The same things were measured in two ways. Each way mixes the same 11 hidden numbers, adds some noise and spreads widely along 7 directions of its own, which tell nothing about the thing.
(in the rows, 128 means zero)
Some things both ways: the first way, then the second way.
[114  67 153 195 129 152 116  30 128 104 141 158 135  92 122 128 148 141
  82 117 195 167 133  88 137  91]
[147 107  85 152  96  92 117 128 105 135 194 118 118  98 127 162 147  96
 126 160 149 127 114  72 148 167]

[135 121 151 114  96 133 133 115 131 112 125 123 112  97 141 102 156  99
 106 149 132 131 109 104 124 119]
[125 123  91 111 147 117 121  99 155  63 105 145 101 162  92  75 120 131
 104  84 106 129 134 154 104 110]

[143 118 120  70 115 131 115 161 106 125 103  90 140  66 175  91 136 131
 112 163 108 103 106 141 114 136]
[ 98 136 135 130 117 126  97 144 152 131  80  95 140 145 146 139 146 115
 101  74 167 164 135 150  92 141]

[111 139 156 192  76 172 136  79  87 100 155 176 125 130  54 201  85 105
 101  73 180 208 152 113 134 160]
[112  94 154 163 136 117 141 143  60 173 162 107 150 113 139 123 131 153
 126 159 172 145 127  67 140 168]

[102 156 153 209 108 171 130 102 103 121 156 170  94  97 125 164  90 166
  90 101 189 179 177 114  82 138]
[148 145 160  98 101 136 148 108 113 106  90 176 119 100 136 129 106 153
 126 110 115 164 180 144  74 184]

[ 94 149  97 184 166  92  78 105 137  91 158 198 201 160  86 170 108 150
  95 118 109 139 191 145 142 167]
[118  85  76 140 174 115 145  90 184  77 136 113  88 143 180 104 100 131
 111 143  94  69 123 137 174  85]

[173 116 178  52  53 153 169 140  85 126 132 127  64  95 156 110 154 115
 130 127 186 192  81  81 167 143]
[160 111 113 159 156 122 135 138 157 173 125  88 139 154 127 111 152  99
 139 126 125 109 108 107 152 141]

[138 132 119 112  49 113  81 200  96  80 149 172 165 133 134 161 159 114
 133  91 154 213 139  76 137 141]
[142 146 153 110  98 122  93 115 146 107  91 145 135 139  96 124 132  87
 130  72 117 144 144 176  94 147]

[170 146 138  99  68 130  96 131  99  91 145 151 141  79 130  71  98  99
  94 121 117 172  96 156 102 154]
[145 127 135 133 106  71 125 112 146 129 155 135 134 104  67 128 132 121
  96 143 133 150 128  99  87 186]

[149 160 128 103  84 137  60 205 119  78 135 123 180 130 150  97 145  82
 124 125  86 153 103 134  82 105]
[125 128  98 127 142  69  71 114 187  94 122 114 124 171  47  93 141 113
  79  87 123 129 129 152  79 103]

[130 234 169  84  97 109  78 182  90 105 162 175 116 142 150 176 142  97
 141  87 141 216 131 127 118 107]
[139 128 137 170  88 128 213 114 103 147 148  98 140  84 185 152 145 100
 174 156 118 126  89 112 152 145]

[129 144 132 130 130 131 110 157 159 123 124  84 110 197 118 144 156  90
 139 185 120 113 122  60 154  97]
[158 110  89 147 149  47 122 119 185 145 133 124 175 182  66 126 150 119
 126 111 131 108 125 132 115 164]

[151 161 172 157  96 142  58  71 102 111 146 118 179 138 113 114 118  90
  71 139 116 155 106 160 118 145]
[154 140 128 141 106 148 163  66 166 113 145 120  64  98 124 128 141 120
 143 146 100 116 115 155 157  89]

[141  77  85  51  93 113 168 161  79 166  71 108 136  65 145 134 125 144
 122 136 157 128 119 114 148 198]
[144 156 134 127  86 129 113 140 123 156 105 118 150 117 114 158 158 101
 149  86 153 141 128 141 128 148]

[115 128 112 101 155 110 166 125 135 140  74  53 110 155 143 138 140 102
 129 206  99  52 111  87 158 131]
[ 99  69 136 155 142 117 114 146  77 125 135 110 142 166 164 124 119 135
 129 117 175 123 153 122 153 124]

[136 136 100  87  90 139 132 180  89 145  90 111 147 119 110 139 109  97
 137 131 131 124 119 128 145 151]
[150  98  74 164 125  93 153 112 125 141 168  88 116 146  72 107 149 114
 148 143 138 111 116  88 171 131]

[122 171 153 109 102 161 141 160  72 114 137 137 111  69 165 155 103 157
 112 109 141 158 142 153  90 163]
[171 105 139 150 115 154 151 134  71 146 147 149 131 134 173 131 128  97
 177 135 134 118 147 114 149 176]

[121 147 132  87  73  99 120 178  97 123 130 151 110 142 136 158 145  77
 154 132 161 202 153  79 159 138]
[116 128 128 124 117 136 150 139 134 122 120 131 104 125 147 115 122 127
 125 102 111 142 134 125 121 123]

[151 141 183  91  88 139 148  74 107 112 123 101  80 102 134  89 121  54
 109 192 117 150 102 129 151 154]
[ 88  68 162 111 164 150 111 172 124 135 100 125 132 159 176 122 116 180
  69 100 158 133 154 140 135 116]

[117 152 136 122 131 119 155 103 110 127 126 130  98 137 115 155  98 119
 111 150 127 136 141 126 148 170]
[154 113  78 160 167  95 128 131 167 153 113 117 161 184 149 125 137 116
 165 112 119  78 125 126 163 130]

[142 105 127 132  86  99 158  60 112 103 146 182 125  94  86 106  94 111
  86 130 158 161 126 119 170 192]
[129 114 137 104 100 156 128 129 109  91  92 140 133 144 140 121 106  91
 154  69 129 120 157 177 145 141]

[132 101 112 101 126 125 141 113 113 153  94 140 154  81 137 103 127 123
  97 137 133 132 131 153 104 182]
[166  92 139 100 132 104 138 149  91 123 164 208 132 115 126 138 106 163
 132 150 102  87 138 106 184 141]

[117 224 198 107 111 121 131 114 116 102 130 124  48 148 158 144 146  73
 130 178  89 145 137 115 146 116]
[122  77 121 129 166  85 130 133 123 115 138 149 153 134 150 132 114 160
  92 155 150 123 134  95 137 188]

[109 214 137 177 172 147 102 130 134 126 110 112 149 172 150 112 103 145
  86 150  63  57 132 178  74 116]
[127 116 153 117  74  83 112 108  93  76 150 141 118 100  62 143 103  95
 117 128 174 144 139 126 131 172]

[107 185 144 164 123 141 128 111 100 137 115 123 131 139 132 143  97 120
  95 142 116 112 148 152 100 154]
[132 131 131 127 109 142 141 111 101 108 122 141 103 118 134 121 104 132
 153 118 131 122 154 124 153 127]

[152 164 165 120  95 146  98 130 117  99 137 110 121 128 144  99 129  77
 115 157 119 156 102 117 108 114]
[ 94 141 161  99 121 132 106 122 165 107  64 115 122 132 126 117 134 154
  76  70 126 173 155 185  55 112]

[102 224 167 136 125 121  88 135  94 103 131 114 109 135 176 163 119 108
 111 165  82 145 165 148  97 140]
[150  85  89 136 103  83  61 142 150 127 181 109 133 157 105 174 140  81
  93 116 189  82 148 147 161 127]

[100 160 143 170 173 159 112  88 109 126 117 123 148 168 104 177 109 138
 109 139 122 110 148 143 155 121]
[102  76 133 144 160 111 158 100 137 108 131 116 112 126 152 117 126 157
 109 161 125 138 115 111 160 145]

[ 98 117 155 155 164 181 178  94 107 169  95 123  88  91 175 147 144 191
 101 121 179 108 140 118 100 112]
[139 132  66 144 167 100 130 106 151 120 135 125 104 119 127 107 125 152
 117 155 105 118 106  61 143 130]

[115 154 140 168 124 167  71 125 126  93 138 146 184 131 101 132 124  93
 100 119  89 139 146 165  88 122]
[148 151 131 123  80 183 159 114  79 102 112 123  92  86 163 132 153 104
 147 114 130 163 119 140 119 135]

[137  70  91 153  59 129  83 124 103 124 118 147 210  82  97 101 118 114
  80 107 148 149 138 138 117 166]
[113 115  83 161 166 161 125 119 142 135 100  64  68 155 181 103 117 153
 135 126 130  94 138 108 184  50]

Other things, the second way, with their names:
j550: [149 133 142 149  63  70  84 127 140 148 125  87 141 121  89 188 159  62
 125 117 173 164 139 139 101 181]
j837: [133  96 150 134 148 109 142 145 103 145  87 148 185 152 175 155 130 154
 155 119 155 130 136 129 149 183]
j129: [144 173 114 140 128  51 121 101 173 138 129 134 179  91  71 135 142 110
 128 135 112 142  92  85  76 194]
j798: [112  94 122 165 159 108 134 147 125 158 130  93 144 146 188 141 135 157
 117 141 151 110 129 111 142 111]
j563: [ 99 112 166 121 132 116 144 109 115 101 164 178  97  82 120 117 105 167
  92 160 121 157 112  89 133 150]
j949: [133 114  92 134 139  82 115 108 163 120 141 133 120 158  83 114 117 142
 105 120 144 113 151 120 131 140]
j976: [110 155 152 126  89 179  90 151  71 120  96 104 123 132 133 120 151  95
 140  55 171 169 134 153 105 104]
j301: [163 125 130 121 117 110 128  76 136  95 121 153 118 136  85 109 132 127
 140 113  92 129 157 175 104 138]
j152: [110  93 141 133 159 145  89 133 114 121  92  77 119 114 179 149 116 152
  82 148 184 124 137 112 148 127]
j543: [110  62 150 139 134 102 135 113  98 107 195 108 100 116 123 101 126 157
  65 163 124 127 140 115 111 100]
j790: [139  93 169 102  98 154 150 119  73  81 159 178  61 111 133 101 113 137
  99 132 109 160 156 141 119 132]
j422: [173 138 146 130 126  97 167 106  88 108 158 242 135 127 115  98  81 144
 182 140  73 114 165 106 119 180]
j349: [146 116  70 142 109 109 127 109 162 116 157  62  81 112  89 133 139  92
  97 142 158 105 113 102 158 109]
j292: [124 109 167  98  64  98  84 175 117 125 124 119 161 120  62 175 143  89
  88  77 203 151 137 160 119 166]
j204: [165 130 115 149  75 106 134  92 136 112 190 138 115 119  97 141 149  63
 148 124 125 118 125 152 120 150]
j709: [151 131 102 121 112 102  97 105 158 115 144 143 135  99 130 155 129 101
 108 132 129 124 136 124 111 184]
j228: [ 95 106 207 149 127 139 144 145  74 150 139 134 127 113 156 114  95 148
 115 145 174 159 150  88 123 168]
j127: [128  98 159 146 140 104 146  95 124  89 166 147  86 133 121  84 128 140
  77 156 106 167 133 118  74 141]
j486: [151  81 167 103  75  95 106 136  96  95 115 145 117 136  88 154 132 109
  93 113 174 176 172 158 100 197]
j832: [152  94  69 132 157  79  87 116 183 119 118  91 112 170  71 115 144 112
  91 126 149 120 129 100 144 159]
j150: [121 124  80 117 172 115 132 105 175  96 152 147  80 131 109  81 109 176
  82 130  92  96 121 104 137  72]
j845: [133 100  96 184 188 125 135  65 128  96 149 102  64 150 162  76 141 146
 136 172 100 117 101  96 155  75]
j146: [115 125 140 182 146  78 146 126 154 156 169 130 150 138 139 122 136 119
 129 144 129 136  88  89 123 150]
j952: [153  98 154 120 115 119 127 125  84 108 119 166 127 144 114 110 114 116
 154 114 112 140 166 133 139 179]
j133: [155 152 164 108  55 149 163 107 104  94 166 190  96  85  97 134 124  83
 150 109 113 139 121 153 132 145]
j354: [158 135  71 140 127  97 113  83 165  91 134 115  75 143  85 100 168 100
 100 124 122 172 117 112  77 160]
j923: [105 106 128 143 185 104 121 135 171 156 104 112 150 141 166 130 128 171
  97 140 138 120 111 104 134 139]
j267: [122  92 185 135 129 106 155 136  77 136 149 164 159 102 148 133 100 146
 128 162 148 136 131  92 144 194]
j140: [124 182 102 150 137  76  99  60 177 130  81  92 144 104 102 120 145 144
 118 123 115 167 143 111  35 165]
j243: [148 123 135 125  84 145 128 132 103 115  94 107 123 115 138 152 163  85
 147  99 139 161 115 149 140 154]
j738: [ 97 140 107 155 184 119 128 120 149 139 115 108  95  98 182 103 131 183
  90 164 109 159  94  42 105 126]
j502: [129 166 143 153 105 117 127  98 139 134 139 134 124 101 153 143 154 114
 122 129 134 175 109 119  67 166]
j996: [125  92 134 154 156  99  99 119 126 106 126 152 118 181 163 132 105 134
 130 125 157 107 163 141 142 127]
j169: [ 98  59 159  98 156 103  90 142 130  90 127 153 113 159 120 108 101 171
  48 116 138 134 166 148 119 127]
j497: [122 109 164  98 106 157 114 106 122  68 113 117  78 129  82  87 140 117
  72  86 138 168 135 180  97 110]
j788: [129 122 175 108  65 131 149  99  80  90  86 139 142  85 142 157 131 113
 153 104 127 172 154 181 108 176]
j856: [161 126 152 126 143 139 131 101 152 103 124 188 120 157 133 106 118 104
 142 107 104 125 138 161 118 169]
j398: [164 132 161  90  93 109 151 109  98  80 108 210 134 104 107 123 119 124
 147 111  82 158 148 154  96 191]
j878: [104 118 131 132 158 118  91 115 134 118  73  82 125 130 140 122 123 164
  94 119 148 142 145 127 110 119]
j258: [149 152  87 142 106 104 138 130 150 145 138 152 154 136 130 146 148  94
 164 102 129 128 113 113 128 177]
j537: [135 191  91 143 159 109 101 111 178 151 113 137 157 106 130 121 141 123
 133 118 111 132  88  79  97 161]
j610: [139  66 149 120 111 148 138 169  44  95 175 167 102 142 147 106 126 113
 127 117 129 118 127 132 170 107]
j76: [185 148 169 119  94 147 158 113  88 116 126 202 131 100 149 131 106  95
 172 129 108 140 156 132 110 207]
j871: [127 141 123 132 103 148 130 143 106 135 134 127 128 126 145 134 138 123
 145  95 139 114 119 139 143  96]
j328: [ 78 139 171 135 125 125 159 108 102 110  99 141 146 125 134  88 112 160
 120  92 142 201 152 122  49 181]
j428: [127  96 132 131 134 131 159 105 108 111 144 129 116  94 160 123 116 151
 112 156 109 125 135 111 131 137]
j412: [118 113 164  94 135 119  96 159 135 127 129 177 146 143 105 118  79 151
  84  89 145 100 170 144 120 132]
j899: [153 105 175 110 115 114 133 137 107 133 100 176 150 136 122 136 126 142
 143 110 124 151 165 153 116 195]
j134: [142 169 125 111  97 122 111 119 166 129  87 134 112 109 129 156 145 130
 118  92 130 158 147 151  85 142]
j891: [131 111 110 126 121  92 119 119 140 113 174 146 116  95 112 148 127 135
  91 156 144 123 107  97 154 149]
j242: [119 102 117 145 126  96 139 116 140 109 150  78 131 133  91 104 119 104
 104 123 142 103 124 133 136 106]
j439: [126  80 117 125 132 102 110 140 114 114 134 138 130 190 121 122 144 145
 113  89 147 132 159 162 123 111]
j96: [149 142 121 154 159  92 133 105 111 138 108 161 149 128 145 125 115 157
 177 152 107 128 132  81 143 170]

Some of these things the first way, each followed by its name:
[112 158 123 113 126 105 134 108 132  92 123 147 144 197  61 149  97  15
 137 159  62 155 143 146 154 178] : j610
[128 217 153 107 111 128 134 170 100 115 145 159 102 145 143 161 117 128
 127 103 133 164 126 126 107 143] : j242
[124 188 152 158 159 172  93  96 101 107 142 138 164 109 119 119  70 134
  82 131  77 118 141 221  78 157] : j923
[115 170 145 105 144 168 120 168  93 125  99 126 122 134 162 147 135 137
 139 124 116 131 130 141 122 103] : j243
[121 182 155 136  78 133 142 134  85 108 110 145  90 151 136 172 124 112
 122 119 135 167 135  95 138 149] : j878
[132 180 149 141 144 119 141  66 130 108 130 130 122 175  89 120  84  85
  95 171  77 106 119 155 144 176] : j267
[127 165 114 121 142 127 111 166 125 106 123 153 161 150 135 138 132 142
 115 116  99 124 127 137 106 144] : j129
[114 165 151 165 106 141 136 101 103 125 112 128 113 143 131 151 118 121
  96 123 132 133 130 118 117 135] : j96
[126 176 149 112  90 129 113 112  94 101 129 108 107 110 109 139  79  44
 118 157  99 162 128 149 116 149] : j439
[129 107 151 105  88 126 214 101  90 165 110 105  45 108 150 166 126 159
 111 137 204 147 116  63 162 177] : j228
[104 171 184 148 153 165 159  86 116 151 115 104  49 128 156 167 135 150
 108 147 151 119 134 108 125 102] : j837
[145 156 159 147 150 140  60 101 141  87 153  90 181 118 153  88 132 113
  78 171  85  99  95 155  86 105] : j204
[126 124 139 148  97 150 130 103 123  97 118 113 154 148  92 129 118  62
 102 141  97 129 113 132 117 151] : j976
[ 91  56 110 232 163 185 120  78 118 117 171 171 185  78  97 198 102 252
  60  72 203 149 187 130  97 168] : j856
[ 99 129 110 153 154 113  92 135 129 113 152 137 174 180  95 202 124 133
 121 114 135 156 157 109 139 135] : j146
[120 103 100 105 131  91  90 146 143 133  88 110 173 157 138 135 186 103
 122 177  98 107 143  94 162 136] : j891
[143 100 100 153 139 120 145  43 120  80 138 159 171 136  43 124  48  86
  92 137 122 152 114 143 146 201] : j543
[111 125 111 160 167 143  93  86 120 118 145 139 190  74 105 116  72 140
  75 136 103 106 158 206  88 161] : j258
[110 144  98  98 153 123  78 208 116 118 105  76 184 116 176 174 153 152
 124 156  83  95 146 132  91 136] : j502
[152 137 132 128  77 138  60 165 137  87 125 112 129 144 136  72 142  71
 124 168  97 144 111  98 128  79] : j486
[123 250 209 133 123 141  84 115  93  68 156 146 102 108 196 119 127 112
 103 158  77 155 139 170  86 120] : j709
[104 151 158 205 160 176  87  96 143  97 116  83 169 211 113 171 152 109
  99 145  88  90 117 114 117  81] : j845
[110  98  45 154 131 100  85 165 120 105 111 171 220 140  79 181 121 154
 121 103 143 134 166  94 158 152] : j788
[140 127 104 127  92 120 117 140 121  91 114 123 163 171  88 108 106  63
 126 167  95 123 122 108 167 154] : j952
[137 126  81 100 104 114 121 181 102 115  98 110 173 131 118 155 117 120
 127 145 117 119 128 103 140 179] : j301
[ 95  73  89 182 125 137 185  86 116 137  97 157  94 174  60 180  86 150
 122 138 164 140 185  73 209 176] : j832
